There are 8 hidden switches. A switch that is on adds its own fixed numbers to the row, and there is some noise. The rows also spread widely along 13 directions, which tell nothing about the answers.
Some rows, each with its switches (1 for on, 0 for off) after it:
[ 17  -1 -12   6  48  -1 -31   0  18   9   9  10  22  -9 -44 -21   9   1
 -13  23 -62 -43  27  40  16  19 -26 -17] | 1 0 0 1 0 1 0 0
[ 44  32  30 -32  38  -6   8  10 -11  11   9  11  41   1 -32  10   9 -22
 -21 -15  -1 -56   4  52  31  17 -26  13] | 0 0 1 1 0 1 1 0
[-36  -7  37 -13  -4  -3  16 -12  34 -45 -61  16   8   2 -19  35 -25  69
  -3  -2  10  35  -6  10  48  -6 -40  14] | 0 0 0 1 0 1 1 0
[-23   8  44  -1  40   6   4  20  -9 -54  26   3  17  20 -12   7  13  18
  -2  11 -10  27  24  36   0  25 -43  53] | 1 0 0 1 0 0 1 0
[-35 -18 -42  -8   2   9  42 -12  31  21   0   0 -25 -20   8 -39 -35   9
  43   4  -9  51   4  -7  32 -32  54  -4] | 0 0 0 1 0 0 1 0
[  4   6  18 -10  26  13 -21  14  11  38 -16  14 -37  -8  46 -13 -18  15
  -1  28  18  58 -26  30  74   6 -22 -12] | 0 0 1 1 1 0 1 1
[-17  25  16  -5  28 -50  -5  -3  23 -32  -4  30  23   7 -24   9 -17  16
  11 -28  25 -11 -30  60  38   3 -29  -4] | 1 0 0 0 0 1 1 0
[-27  -1   1   7  33 -26 -23 -31  17 -62  25   7  27  19 -23  12 -38  18
   5 -31 -12 -28  -9  20   2   0 -14   6] | 1 0 1 1 0 0 0 1
[-22   7  33 -27 -25   2  -1 -22  -8 -74 -14 -25   6  18   1  33 -19  11
   6  -6 -28  15  -7 -54 -20 -11  33  13] | 1 1 0 1 0 0 1 0
[ -3 -11   1 -72  -1  -7  12 -19 -67  -7  29  26  -8  18  30 -34  -8 -33
 -24 -24  17   0  20 -10   1  -5   1  61] | 0 0 1 0 1 0 1 0
[ 18  30  46 -18  -1  15  -3  25  10 -15  -3  -2  13  16  59  58 -10 -20
 -10  26 -15 -15 -23 -14  25  17  48 -14] | 1 0 1 1 0 0 0 1
[-10   5  13 -32  18 -19 -30 -41 -14 -46  16 -44  -1  22  43  28 -43  -2
  -5 -46 -11  53 -24 -24 -29   5  18  27] | 1 1 1 1 1 0 0 1
[ 12  11  34 -29   4  -6  17   2 -58   5  38  -3 -17   2  29 -23 -19 -39
  12 -21  45  38 -46  15  39  13 -23  35] | 1 0 0 0 0 0 0 0
[ 61  26  10  -6  12 -19 -13 -32  -8 -12  27 -46 -31  -1   3  21  -9   7
   1 -53  43  35 -18  45  28 -17 -18  -5] | 0 1 1 1 0 0 1 0
[-29  -5  -5 -23 -22 -22  -3   3  -5 -23 -14  50 -30  15  37 -36 -31  12
  -5  -7  23  41 -38  -2  45 -18  15   9] | 1 1 0 1 1 1 0 1
[-21   7   6 -50   7   4  -4  -3  28   5 -42  33  14   4  61  41 -53  -4
 -13  16 -31 -26 -10 -27  33   3  57 -27] | 0 0 1 1 0 0 0 1
[ 35  17  15   4 -11  23  49  10  12  -4  -8 -24  28 -13 -35  12  32   8
 -27  -2 -15 -25  46  27  18  -2 -12  25] | 0 0 0 1 1 0 1 0
[ 23  12  -4 -23  16  15   4  63   8  46  -6  15   4  -4  17 -32  34 -28
 -15  60 -54   4  38  18  11  14  36   4] | 0 0 0 0 0 0 1 1
[-46 -10   0  -1   0   3  17 -10 -15   6  14  38   4 -11   5 -43 -40  -7
   4  -2  16   3 -11  -4  49   9 -13  39] | 1 0 1 0 0 0 1 0
[ 33 -14 -31  -3  -9   7 -12 -11   2  42  -5   4 -22 -17  13 -25 -13  -8
 -24  18 -27  -6   8 -14  37  -5  19  -8] | 0 0 1 1 0 1 0 0
[ 25  14  51 -54  60  11 -59 -12 -72   4  72   6 -32  31  45 -12  10 -53
   3  17   9  -2 -23  28  27  28 -27  -4] | 1 0 0 0 1 1 1 0
[-34 -37 -19  -6  -1  18 -36 -55  10  -1  -7   5 -55  -9  60  -3 -43  29
  -2  15  -7  42   4 -26  43  -6  -3 -23] | 1 0 0 0 1 0 0 0
[-10  10  41  -7  -4   4  19   4 -19 -18  14  14 -20   3   9  -5 -23   7
  25  -7  56  32 -48  16  67  -7 -19  17] | 1 0 1 1 0 0 1 0
[-57   3  -8 -19 -12 -13  17  -6  26 -47   0  29   1  17  26  15 -34   5
  27  11 -13  10  -3 -27   0 -21  64  -4] | 0 0 0 0 0 0 0 0
[-16   4  35 -30   2 -15   1 -44   5 -67 -20 -39   7  14 -37  32 -17  38
  16 -41  12  60 -18   4  -9 -19 -27  18] | 0 1 0 0 1 1 0 0

New rows, each followed by its switches (1 for on, 0 for off):
[-29 -24 -20 -19 -33  17  44 -27  21   9 -29   8   4 -24 -19 -19 -43  12
  22  -4  -4   4  -2 -34  37 -33  33   3] | 0 0 1 0 0 0 0 0
[  6  14  -1 -37  15 -76 -23 -22 -11 -52  -2   8 -18  27 -12   3 -17  19
  17 -50  31  36 -46  31   7 -23 -12  -2] | 0 0 0 1 0 1 1 0
[ 38   4 -14  -7 -53 -36   5  22 -36 -11  -2   9 -19   7  -7 -42  13 -24
 -17  -6   2   2 -18 -17   9 -14  16  19] | 0 0 0 0 0 0 0 1
[ 38  -3 -22 -17  -9 -31  -7 -17 -16 -42  34 -13 -24  29  38  18   8   1
 -33 -35   7   5  33  22 -12 -15  15  18] | 0 0 0 0 0 0 0 1
[-30  -5   6   1  -1  18  20  12  20  -6  -5  13 -32 -10 -11 -37   0  26
  47  32   9  54 -18  14  50 -28   8 -13] | 1 0 0 1 1 0 1 0
[ -6  34  68 -23 -11  14  14  52 -21 -44  21  20 -13  33  23  16  36 -14
  17  51  18  36 -18   2  10   0  13  19] | 0 0 0 0 1 0 0 0
[  5  -9  -7 -18 -22   1 -30  -4 -16 -15  -1  14 -16  12  10 -25   8  -6
 -13  26 -28 -20   8 -30   8 -14  26  -7] | 1 0 1 0 1 0 1 1
[ 44   5  44 -11  -1  20   7  10 -19 -38  12 -13  16  10 -56   0  47   6
 -15   7  -6 -40  21  43  18  -4 -51   6] | 1 0 0 0 1 0 0 1
[-27   2  -4 -43  17 -29 -29   5 -45 -57  64  51 -26  49  24 -33  10 -27
  13  18 -11  -9  16  -2 -25 -11  32  14] | 0 0 0 0 0 0 1 0
[  3  -8  -4 -15  15 -17 -38 -18   5 -22  -5 -13 -13   4  15  18   1  23
 -15   1 -22  23  27   4  -5   2  -9   7] | 1 0 1 0 0 0 1 0
[ 35   3  -9  27  15  -3 -48 -19   1  17  31  -1 -48  -9  24 -21  -7   9
 -17  -3  25  38 -20  42  55   1 -33  -8] | 1 1 1 1 1 1 0 0
[ 47  11  16 -75  23 -13  11   1 -20  14 -12 -13   8  12  25  21   1 -22
 -21 -27   0   0   6  31  16   3  13  10] | 0 0 0 0 0 1 1 1
[ 24  10  30 -24   2  13 -45   0 -12 -22  25  33 -48  29  40  12  14   5
  -1  36  26 -18 -11  20  53 -18   2 -42] | 0 0 1 0 1 0 1 1
[ 33  21  15 -25 -11 -30  -2  -1   2 -63  -9 -18   0  24   3  53  16  14
 -16 -15 -13  -2  12   2 -19 -14  20  -1] | 0 0 0 1 0 0 0 0
[-17 -10  24 -38  -3  12  13 -18 -32 -12  12   4 -30  -4   4 -31 -33  -4
  33 -17  35  50 -36   2  42 -15 -11   9] | 1 1 0 0 0 0 0 0
[ -5  21  24 -14  32 -37 -30  17 -14 -84  62  34 -18  46 -10   4  18   5
  35   4  25   3 -23  45   0 -17   0   0] | 1 0 1 1 0 0 0 0
[-32 -17   8 -24  17   7   1   2 -12 -38  15  22  -1  11 -34 -37  -4   3
  29  24 -34   5   3  -6   4 -11   2   8] | 1 0 0 1 0 0 0 0
[ 21  22   2  81  22   9  16  33  41  -3  45 -28  39 -11 -55  -4  31   6
  -8  17 -21   4  21  55  11  23 -24  39] | 1 0 1 1 0 1 0 0
[ 28  22  51 -50  10 -30 -38   2 -44 -40  -8  -1   8  18 -46   6  16  -6
   6  -5   0  -9 -29   3  -2  -3 -38   2] | 0 0 1 0 0 0 1 0
[ 28   5  33   5   0  34 -28   4  -9  16   1  28 -25  -5  22  -4   6  10
 -42  30  14  -8  -2  27  72  16 -46   4] | 1 1 1 1 1 1 0 0
[-30   3 -19  22 -21 -55 -10 -35   4 -66   5  24   2  15   8 -10 -51  28
 -30 -63  23  -5 -17   9  22  -5 -18  32] | 1 1 0 1 0 0 1 1
[ 21   5   0 -31  10 -27   0  14  -7 -31  -6  -9  25  21 -39 -10  14 -10
  -5  -6 -46  -8   7   2 -26  -5  19  16] | 0 0 0 1 0 1 0 1
[-10  -3  19  -6  16  19  31   4  12  -7  14 -25  29   1 -74 -31   1  -6
  45  12 -23   8  -9  11  16 -15   7   8] | 0 0 0 0 0 1 1 1
[-24   1 -21  30  16 -36 -22   1  16 -43   9  39   1   8 -44 -36   4  29
 -13   8 -25 -18  26  29   9  -2 -33  11] | 0 0 0 1 0 0 1 0
[-21  14  -3 -11  13  -1  28  40  53 -24  -4  24  10  19   8  10   6  27
   5  15  -4  44  25  37  11 -19  53  25] | 0 1 1 1 0 1 1 1
[ 45  12 -10 -29  -8 -47  27 -29 -23 -19  10 -31  34  -3 -57  -6   1 -22
  -7 -72   3 -41  -3  28  -3 -11  -7  22] | 1 0 0 0 0 1 1 0
[  7  -1   1  15 -16 -16  17 -31   5   2 -21 -37   3 -20   5  11 -46  11
  -7 -39  12  40 -40 -10  39   8 -14  21] | 1 0 0 1 0 1 0 0
[ -6  46   6 -33   0 -32  26  22  14 -44  34  44   7  35  16   6 -10 -35
  42  -3  20 -42 -48  23  22 -33  80 -38] | 0 0 0 1 1 0 0 1
[  5  30  23 -14  12  11  31   5  49   5  -5  26  27  -5  -7  37  -7   6
  10   9  25 -36 -10  50  62 -12  14 -26] | 0 0 1 0 1 1 0 0
[-29 -11  42   7   2  32   2  -2  17 -40 -17  14  -3   1  -9  17  -1  52
  -4  27   7  30   7  14  45  -1 -48  19] | 1 0 1 1 1 0 0 0
[-30 -10 -61 -27  -5 -22  30  -8  43  19 -21  20 -14 -20 -15 -45 -19  17
  39  -7   0  40   6  13  19 -48  51  -9] | 0 0 1 0 1 0 1 0
[-23  19  27  -1   8 -11  24  -7   9 -33  21  20   6  15  32  15 -49   0
   4 -36  46  16 -47  30  56   4   6  19] | 1 1 0 1 0 1 0 1
[-18 -12  14 -56  -3  19 -27  12   8 -13 -41  42 -28   6  12  -6   0  21
  21  59 -32  10  -9 -28  29 -25  29 -40] | 1 0 1 1 1 0 0 0
[-12 -27 -30  24   9  54  36 -34  36  26  33 -14 -12 -27  22 -19 -41   8
  -2 -11   1   5  40  30  56  -8  14   3] | 1 1 0 0 0 0 0 1
[ -3  11 -27  23  44  -8 -18   8  24  58  23  15   3 -13  21 -41 -19 -25
 -11  14 -21  12  -6  43  38  28  -3  -2] | 0 0 0 0 1 1 0 1
[ 63   8  13  -8  18   1 -24  -7  -7  11  17 -33 -30  10  22  16   9   4
 -14 -11  20  39 -15  39  36  -4 -19  -4] | 0 0 1 1 1 1 0 1
[  8  20  -2 -36  27 -34 -16  10  25 -13  -6  -1   9   7 -30   4  -7  -8
  56   6 -24  10 -48  11   2 -26  54 -44] | 1 0 1 1 0 1 0 0
[-33  29  30  -6  32  -3 -22  10  19   0  -3  37  -9   7  48  14 -28   5
   9  30  11  23 -32  14  48  14   0 -12] | 0 0 1 1 1 0 1 0
[ 30   0  17 -45  26  13  -5 -13 -18 -14  25 -14 -23  13  25  25   7   2
  -4  -3   4  13  26  19  12 -11   9  10] | 0 0 1 1 0 0 1 0
[ -8  15 -10  -3  -4  -3  30  14  34 -22  27 -18   7  11   4  13  19 -10
  33  14 -20  28   6   6 -13 -22  75   3] | 1 0 0 0 1 1 0 0
[ 11   4  25 -31   2   2 -38 -20 -58 -13  38  -4 -26  28  39 -10  -7 -33
  -9  11  -4  14 -27 -44   5   5  13  21] | 0 0 1 1 1 1 1 0
[ -2 -11 -11  -9 -45  -7  22  32 -39  -9   7  31 -18   1  -9 -70  30 -12
 -16  18  -3  22  14  -9   7  -9  -3  51] | 1 0 0 0 1 0 0 0
[ 31  -3  23 -23 -17   2  18 -18  10 -54 -30 -26   2  -3 -59  27  11  38
  15 -18  -3 -10  -1  13  21 -34 -16 -21] | 1 0 0 1 0 0 0 0
[  1  17  39 -52  25  11  -1  19 -35  -4   3   8  31  13  14  -1  -1 -39
 -27  11 -46 -17  10 -12  -6  33  13  39] | 1 1 0 1 0 1 1 0
[ 58   4 -35  15   3 -21   9 -27  -8  20  36 -55   1 -13  -2 -10  19 -17
 -34 -49  -4   4  33  38  -2   7  -8  33] | 1 0 0 0 1 1 1 0
[ -9 -17  -5 -14   4   8  41  -3   0 -19  12 -26  14  -9 -45 -23   5   6
  21 -14 -18  32  27  13  -9 -11  -2  41] | 1 0 0 0 0 0 0 0
[ 73 -17  20   4  -8  21 -13 -17 -22 -29  18 -48 -32  15 -13  18  39  25
 -35  -6   1  -1  33  31  29  -9 -36   7] | 1 0 0 1 0 1 1 1
[-25   0  23 -12 -18   8  22  -8   3 -27  -6  -4  -5  12   1  -9 -23   6
  29   6   5  25 -45 -22  38 -19  29  -1] | 1 0 0 1 1 1 1 1
[ -9  13   8  20  -3   8 -13 -17  17  38 -29 -12 -21 -40   0 -31 -45  15
  13  -5  20  55 -56   2  72   2 -30 -12] | 1 1 1 1 1 0 1 0
[-65  -7 -12   0  28  17  18 -23  21 -13  33  -4  24  -1   4 -11 -47 -18
  34  12 -44   7  10 -26  -9   6  44  14] | 0 0 0 0 0 0 0 0
[-45  -4  57 -34  13  15   5  23 -29 -75  13  62  16  45   2  -3  -3  10
 -16  29  -7 -20  11   1  17  15 -30  46] | 0 0 0 1 0 0 0 1
[ 31   6 -33 -28 -56 -51 -13 -22 -33  24 -31  18 -36 -12  61 -15 -49 -27
 -27 -29  16   5 -54 -56  36 -12  41  -5] | 0 0 1 1 0 0 0 0
[-27   8  33 -37  46 -21 -42 -12  -8 -38   6  10 -17  23  -9  -5 -28  19
  30  -6  13  63 -42  16  13  -6 -20   6] | 0 1 1 1 0 1 1 0
[ 57  20   5 -19  -5  35  43  17   6  56   2  -3   9 -30   9 -13  -1 -27
 -17  -9  13 -30  -1  46  67  -6  17  -6] | 1 1 1 1 1 0 0 1
[  5  17 -13 -48 -25 -32   2 -10   6 -36 -11  13 -29  18  48  25  -8  -1
  14 -10   0  -2 -18 -16   9 -36  76 -37] | 1 0 0 1 1 0 1 0
[-28   7  10  12  26   5  11  23   4  29  27  44   1  -3  11 -53 -29 -13
  19  12  32  27 -52  41  76  12 -17  21] | 1 0 1 1 1 1 0 1
[-12  38  59 -71  14 -27  37  16 -24 -42  10  11   5  25   1  18 -14 -18
  57 -25  55  39 -59  31  24 -18  14   6] | 0 0 0 0 0 0 1 0
[ -5  26  10 -15  29  15   5   4   3  17  38  -6  -5   5  67  18  -6 -32
  -3  19 -12  13  14   9  14  18  39   5] | 0 0 0 0 1 0 1 0
[  0 -13 -37  -1 -23 -29 -14 -44  13 -29 -36 -16 -20 -15 -38 -27 -21  41
  -9 -33 -20  35   4 -12  -4 -33 -14  -4] | 0 1 0 1 1 0 0 0
[ 42  -8   6 -39   7 -26 -29  11 -33 -34   0   4  -9  23   2   6  33  12
 -39  -3 -18  16  27  15 -16   4 -16  40] | 1 0 1 1 0 1 0 0
[ 19  12  -4  96 -17  21  10  22  46 -13  29 -13   9 -13 -79 -28  44  25
   3  44 -15   2  14  27  29 -12 -21  12] | 0 0 1 1 1 1 0 0
[-31 -11  -5 -53  43  32  11 -19  26  52 -23  30  33 -23   2  -6 -42 -12
   5  22 -42 -41  20   0  45   6  29 -15] | 0 0 1 0 0 1 1 0
[-19  18 -14   8  -6 -43 -47 -16   4  -6   4  25 -17  10  35 -29 -38 -14
  -6  -8   2   5 -51  -8  32   3  22 -20] | 1 1 0 0 1 1 1 1
[ 78  30  18  -2 -42   7  25  37   3  38 -28 -32   1 -23   4  20  30 -29
 -13  22  -9  -8 -19  -3  38   1  34 -18] | 1 0 0 0 0 1 0 0
[ 15  22  19  24 -27 -11  32   8  14   0 -27 -33  13 -22 -68 -30   1  10
  25 -12  20  29 -44  20  42 -17 -31   1] | 0 0 0 0 1 0 1 1
[-66  -6  12 -19  13  -3  -2 -46  -7 -47  27  51  -8  18  10  -8 -69   6
  32 -12  29 -22 -37 -15  53 -17   4  -4] | 0 0 1 1 0 0 1 0
